All groups share one centre, and each spreads out both ways along 11 directions, with some noise.
(in the rows, 128 means zero)
Known rows, each followed by its group:
[129 142 101 133 103 103 131 153  84 151 140 143 124 137 115 171 106  84
 142  86] | S
[ 67 120  26 144 169 163 204 113 175 140 126 198  98 133  73 161 147  83
 102 145] | S
[ 81 111 120  99 110  98 151 101 168  76 177 132 120 111 165  66 122  80
 102 124] | W
[ 79 124 130  89 110 170 116 164 129  77 158 116 138 114  94 117 131 135
 134 154] | H
[118 123 125 119 156 152  70 105 111  85 172 109 187 100 134 100 115 193
  77 117] | H
[168 128  83 107 132 102 143  96 105 138 146 110 134 180 106 147 122 129
 118  89] | Q
[106 123 211 112 131 134 139 170 140 103 128 130 119 143 109  84 135  95
 135 162] | W
[108 137 116 131 135 132  73 136 121 101 112 119 158 118 118  79 124 106
  61 123] | H
[133 157 158  90 133 159 147 146 123 105 117  88 127 140 111 174 144 166
 189 136] | H
[134 106  60 134  73 122 137 141 117 166  87 127 106 154 120 167 145  92
 131 144] | W
[ 68 153  83 101  97 154  92 163  95  80  95 114 128  88  96 125 143  77
 118 113] | F
[147 122  73 108  76 149  85 157 115 152  27  88 113 131 155 138 144 107
 114 150] | F
[109 135  83  86 145 135 108  81 127  68 201 118 153 135  94 101 108 136
  92  83] | F
[176 183 104  90 146 126 131 177 151 139 138 108  97 136 140 104  86 119
 119 109] | S
[157 102 147 116 130 123 113  94 144 116 145 121  94 123 141  57 130 134
 120 127] | Q
[ 93 152 113  89  85 117 145  96 169  98  97 112  84 101 180 124 128  49
 166 100] | W
[ 71 113 108 181  78 142 148 117 157 120 140 163 101  82  94 160 165 137
 183 177] | F
[103 146 155 126  96 108 124 160 130  97 132 102 165 104 155 137 131 145
 144 145] | S
[160 158 180 164  96  87 158 215 152 129 113 104 109  94 132  91 152 168
 162 188] | F
[107 166 129 152 151 166 121 157 115 125 165 159 119  86  73 172 120 163
 172 114] | S
[149 136 112 115  97 141 125 123 143 108 162 106  87 103 110 120 134 173
 179 138] | H
[ 90 125  91 103  98 158 130 141 135 121  98 127 107 123 125 153 140  85
 143 137] | Q
[119 118 192 188 114  89 178 189 150 162 174 187 108 145  86 112 123 105
 152 175] | H
[112  92 137 187  96 154  82  93 133 171 153 193 110 137  95 143 113 106
 149 141] | Q
[116 147  76 140  82 136 100 150 101 123 106 111 148 125  86 180 142 144
 145 132] | Q
[103 130  80 120  87  93 177 164 189 117 150 132 113 128 148  95 126  93
 106 167] | H
[119  78 172 133  88 142 127 114 130 122 147 137  82  82 157 104 149 151
 186 155] | F
[149 161 143  84 132 155 123 155 134 128 147 113 113 173  94 143  96 119
 159 119] | H
[127 170 101 171 113 102 114 173 172 139  97 125 176 158 104 118 121 116
  72 176] | W
[162  60 137 106  86 122 203 135 128 172 174 131  82 168 148 170 139 163
 204 170] | H
[121 110 154 144  65  70 154 143 138 119 130 110 131 136 148 115 149 113
 144 163] | S
[ 83 132  49 103 110 104 173 216 119 116 185 151 117  72 160 112 101  90
  95 111] | S
[135 162 144 105  71 146  99 154 126 126 137 106  81  85 147 151 106 129
 210 110] | S
[ 63 134 152 101  87 102 195 182 162 125 153 164  88 112 185 144  98  26
 175 127] | H
[172 252 147 155 145  93 145 148 194 100  99  79 138 106 114 139 130 188
 163 138] | W
[119  95  98 127  80 123 122 125 134 130 152 135 100 122 134 107 132 117
 136 143] | F
[130  85 142 126  96 123 120 134  79 112 144 117 109  99 106  99 166 158
 152 139] | Q
[164 146  20  97  97 151 146 189 121 137  96  94  67 113  80 127 158 143
 141 147] | S
[ 85 117 159 116 164 178  78  70 108  86 199 168 113  98  88  92 103 111
 128  76] | F
[108 148 154 128 140 135 129 148 161 112  89 124 127 105 155  99 135 112
 119 149] | F
[148 153 102 112 117 151  94 123 102 126 156 118 102 121  82 147 111 142
 164  89] | Q
[188 159 155 135 120  63 145 179  92 142 120  88 151 165 113 125 130 144
 124 123] | Q
[170 151 158  65 156 150 103 123 120 125 146 106  99 148 136 106  86 115
 140  75] | W
[122 166 121 129 108 130 143 138 126 122 107 115 107 126  87 181 144 125
 185 121] | F
[121 129 110  80 105 133 122 102 136 118 141 130  80 136 139 112 107  64
 144  88] | F
[159 156 186 132 144 127 137 142 160 153 142 147  88 147 125 105  99 104
 161 125] | Q
[145 193  96  92 119 108 104 145 117  97 141  71 169 124 145 149  96 153
 120  85] | F
[141 132  91 106  96 145  80 146  77 115  84  78 135 120 102 135 151 146
 127 124] | Q
[120 129 105 162 106  50 173 134 151 131 150 139 150 134 145 113 130 113
  98 139] | W
[ 64  96  54 125 158 161 153  95 136  85 103 141 127  99  90 101 187 120
  75 147] | S
[105 216 103 166  90  68 151 176 196  83 198 133 111  43 131  96 102 137
 149 126] | H
[112  87 134 110 130 155 121 106 128 174 125 176 102 177 140 140  91  36
 117 104] | Q
[ 77 136  81  66 169 215 159 227 130 108 124 136 126 137  63 133 133 113
  94 169] | Q
[ 90 128 121 144  86 118  92 142 142 128 113 147 135 130 139 108 111  60
  97 134] | W
[127 109 160 196 112 108 107 187 103 197 102 175 142 112 159 146 107 107
 119 142] | W
[114 136  97  81  91 129 105 140 136  89 137  96 104  81 173  87 117 114
 121 115] | S
[102  89 149  90 131 141 137 122  93  84 175 134 100 130  79  87 144 104
 133 113] | F
[122 176 105 129 145 102  95 164 134 116  98 118 181 150 131 102 100  80
  41 112] | H
[ 90 151  83 118 124 118 147  93 170  78 147 106 159  77 180 148 136 166
 129 127] | H
[147 108 113 136  76 132  91 127 129 138 149 140  50 109 100  65 127 103
 152 131] | H
[132 170 125 100  62 119  99 105 134 109 101  82 112 117 159 168 121 115
 197 102] | S
[143 109 176 120  78  89 155 119 118 119  41  74 104 116 176 117 192 119
 173 156] | Q
[112 141 166  86 116 190  62 172 137 117 143 119 132  96 176 115  76 130
 134 131] | S
[109 142 127 121 155 157 162 181 178 151 129 161 114 163  97 131 109  90
 117 166] | Q
[127 152 158 206  90  54 142 154 149 168 107 161 123 101 172 126 114  82
 134 130] | W
[116 150 168 148  99  66 132  78 170  97 173 128 141 123 162 103 114 113
 143 113] | S
[146 144  91 114 108 113 160 135 115 161  71 114 102 132 170 191 133 105
 167 107] | W
[159 125 110  81 124 138 122  89 133  96 188 109  77 132 101  87 122 149
 154 101] | W
[162 123 113 142 101 100 122 160 110 167 159 143 131 178  97 129  97 105
 114 122] | F
[114 113 106  89 101 167  57 110 119  98 149 119 109 110 121  78 110 106
 113 108] | W

New rows. What belongs after each?
[100 145 122 131  65 149  88 132 164 121  70 125  72  74 158 107 135  76
 167 140] | W
[138 120  69  93 110 150 107 124 145 148 115 130  93 153 135 108 102  76
 101 117] | S
[ 85 160 122 107 144 153 154 100 159  95 110 137  94 122  96 136 141  77
 158 111] | F
[129 142 140 154  94 148  99 156 143 153 182 157 105 112 113 148  87 144
 176 137] | S
[128 123 150 134  83 128 126 160 146 137 141 133 108 119 134 126 118 127
 166 158] | S
[107 134  97 113 135 129 126 132 171 100 107 108 147 122 147  85 137 124
  71 157] | F
[129 113 118 111  97 164  72 163  95 144  22  92 123 111 154 128 155 113
 118 147] | F
[138 120 125 200  36  57 113 116 156 114 148 115 121  81 134  82 162 163
 143 171] | Q
[128  79 166 117 142 136 111  88 149 112 184 142 117 112 167  58 112 152
 107 136] | F
[142 134 136 143 123 162 119  62 185 139 114 143  74 108 144 137 135 144
 184 138] | F
[ 93 124 141 151 120 146  99 105 164 104 137 129 171 124 118 117 137 157
 112 167] | S
[142 137 117 123 117 126 107 118 107 136 164 139 114 133 108 141 100 119
 147  86] | Q
[141 111 165 139 154 130 127  98 167 124 106 128 141 171 107  79 146 130
  90 166] | S
[138 110 166 150 102 113 154 193 105 162  90 139 106 154 100 132 148  94
 150 164] | F
[138 169 112 105 142 149 118 120 166 106 138 112 121 111 132 113 111 152
 129 125] | W
[ 94 123 132 132 122 168 118 136 145 111  80 147  63  96  79  83 165  74
 141 151] | F
[135 127 137 109 111  95 160 128 133 127 107 117  92 141 146 105 137  75
 142 114] | S
[131 163  73 126  52  82 105 122 109 122 128  93 144 132 138 175 117 108
 149  94] | S
[ 91  70 152 163 111 124 119  80 139 119 252 193 126  95 130 100 103 151
 136 134] | F
[134 170  83 127 118 101 126 141 131 130 143 114 170 162 120 170  97 120
 106 104] | F
[137  82 124 110 123 141 136 111 105 150  79 119 123 174 120 145 153 104
 124 137] | Q
[123  84 123 109  96 128 141 138 112 163 138 159  77 160 132 128 108  47
 143 112] | Q
[148 140 113 140  73  27 165 112 127 124 145 102 137 137 171 135 130 113
 142 103] | Q
[136 102 129 119  90  65 211 123 181 116 160 130  78 184  98  67 157  81
 134 173] | W
[153 125 155  96  63  82 120 121 152 128 101  83 107 157 184  91 121  79
 140 131] | S
[102 122 126 136 166 153 159  78 199  94  85 124 131 143  99  93 184 140
 101 185] | S
[143 128 131  89 121 135 160  99 166 109 123 126  43 142 104  82 149  86
 168 126] | F
[150  96  64  95 106 113 137  91  97 125 154 112 107 152 118 126 133 116
 123  91] | Q
[ 99 145 101 182  68 146  86 175 174 163 134 177 111 122  97 132  96  89
 130 169] | Q
[ 59 130 134 132 140 162  87 143 153 110 145 158 175 100 161 109  87 101
  76 138] | W
[127 121 120 100 117 165 114 121  97 115 144 125  87 110  97 136 133 132
 171 106] | Q
[ 93 141 120 153 109 117 168 101 199 125 111 149 117 130 144 151 141 102
 152 166] | Q
[132  92 108 108  61 126 120 158 117 136 130 118  74 111 143  88 133  96
 143 141] | S
[ 83 148  76 112  57 100 105 153 139  74 108  82 149  71 174 104 145 115
 109 140] | Q
[ 91 167 152 130 149 119 151 156 169 102  99 130 151 141 121 116 133  80
 105 148] | H
[141  92  92 108  75 136 109 119 121 159 164 147  77 144 134 125  99  89
 146 112] | H
[170 127 165 146 141 152 112 161 157 146 163 139 107 141  76  76 121 174
 124 180] | W
[123 173 128  72 101 105 151 178 104  63 155  71 100  64 147 107 138 139
 177  91] | Q
[144 186  81  97 166 190 115 180 148 141 151 140  92 101 111 142  78 139
 138 104] | S
[136 139 162 114  93 127 138 149 153 110 108 101  95 111 137 106 151 139
 172 163] | S
[176 146 114 177 100 156  37  69 111 134 171 137  72  86  44 111 128 195
 183  97] | H
[ 75 108 160 153 153 178 105 120 119 138 139 180 150 128 100 159 117 112
 130 136] | S
[146 226 164 159 187 120 126 162 148 119 122 116 188 105 136 174 103 196
 138 116] | W
[107  73 178 140  99 102 165  94 169 158  67 149 111 159 197 111 152  49
 126 172] | Q
[ 96  96 122 111 104 162  82 169  91 133  91 128 141 108 151 121 128  99
  96 139] | W
[161 137  96 106 113 119 124 113 137 141 140 115 113 165 122 132 108 113
 133 103] | F
[131 113 148 137 121 126 114 152 124 120 120 124 124 123 109  80 144 130
 107 154] | H
[120 122 209 151 114 112 131 149 109 108 165 141 111 110  84  94 145 134
 168 135] | W
[ 94 133 143  98 175 163 193 153 150 119  75 127 143 167 120 170 150 105
 128 159] | Q
[167 122 145 103 131 122 145 174 146 148 123 123  81 146 136  68 115 105
 120 142] | S
[121 129 155 136 135 131 121  70 129 103  92 115 117 133 105 127 166 119
 151 120] | S
[106 130 100 119 111 175  82  93 136 163  60 152 101 131 153 169 109  59
 143 104] | F
[122 128 186 136 148 129 117 137 130 138 158 164 107 131 120  96  96  86
 130 109] | F
[ 89 107  76 132 111 169  86  71 117 105 171 147 141 108  88 149 132 149
 129 111] | F
[156 134 136  87 119 113  74 114  87  97 119  75 137 113 164  90 118 134
 109  82] | Q
[135 126 142 101 136 114 150 128  98 110 143 108 118 103 150 132 135 144
 151  97] | W
[153 170 135 135 135 130 107 149 146 138 175 148 109 127  95 108  83 131
 135 114] | Q
[ 80 152 117 154 102 167  72 164 167 118  83 136 151  89 133 119 123 118
 101 174] | W
[140 182 113 138 115  83 107 174 115 101 168 100 172 109 124 116 101 156
 104 106] | Q
[ 94 123 124  86 126 198 115 119 145 120 123 139 100 136 122 154 113  99
 159 127] | W
[161  72 140 167  87  88 116 136  94 163 121 137  85  97 150  70 150 125
 126 139] | H
[177  80 170 132 138 144 129 101  90 156 117 118 122 158 111 140 153 185
 154 148] | H
[112 168  96  98  99 108 129 146 115  69 177  89 146 101 107 134 126 144
 144  95] | F
[ 46 154 123 114 126 135 174  65 200  77 178 172  81  93 131 137 116  66
 184 103] | F
[ 55 135  86 179  51 123 132 134 174  97  96 135 120  69 112 135 180 120
 152 193] | W
[113 172 200 194 162 140 104 194 117 140 116 151 185  84 123 163 114 183
 134 153] | W
[137 202 108 123 144 133 124 131 150 138  99 132 108 162  85 159  99  62
 142  88] | F
[109 165 134 140 117 155  78 158 162 148  77 143 130 118 151 134  98  88
 117 136] | W
[115 193 132 155 154 126 138 109 166 105 138 122 171 113 117 182 125 181
 152 132] | F
[ 96 121 149 139  80 108 174 164 185 119 185 169  61 103 118  82 119  85
 172 168] | H
[154  92 121 125 108 154  89 100 124 155 102 119 112 131 160 127 132 140
 133 143] | F
[122  69 101 116 114 165 164 133 113 145  50 113 111 170  84 152 201 132
 134 192] | Q
[155 144 116 138  77 118  87  85 122 144  84 108 107 133 135 156 131 114
 173 105] | Q
[134 146 169 168 129  71 158  91 157 112 138 130 154 156 112 117 142 132
 131 140] | S
[109 120 112 134 111 148  73  86  96 134 143 151 137 131 112 152 102  92
 124  82] | S
[118 122 146 134 114 124 122 139 144 153 145 167 106 145 138 117  88  66
 126 120] | Q
[120  69 150 128 101 128 132 115 131 158  99 152  95 153 150 106 137  71
 123 150] | Q
[166 116 127 107 114 116 147 103 129 158 171 158  43 194  66 104 107  52
 164  88] | F
[113  88 120 133  89 141 110 115 129 116 152 138 100  96 129 103 137 138
 145 145] | F
[ 47 169 151 146 131 154 141 124 165  73 130 147 130  52 130 156 148 129
 172 134] | F
[128 220 120 158 133  63 176 115 187 110 132 118 155 126 139 168 116 125
 149 110] | W
[136 201 135 150 134  94 170 142 203 103 160 133 101 114  98 105 124 136
 154 138] | F
[101 137 156 114 129 160 119 116 159  89  78 116  95 118  98  93 168 108
 147 154] | H
[151 101 106 104  70  84 110 142  84 139  81  97  91 100 201  84 134  70
 117  95] | W
[172 150 152 129 134 133 113 124 177 165 181 170  61 152 118  85  60  80
 146 103] | Q
[121 109  87 126 111 124 152 117 145 113 102 121 103 126 103 104 171 120
 119 158] | S
[106 118 173 177 130  93 136 111 102 136 161 171 142 135  97 148 128 110
 144 108] | S
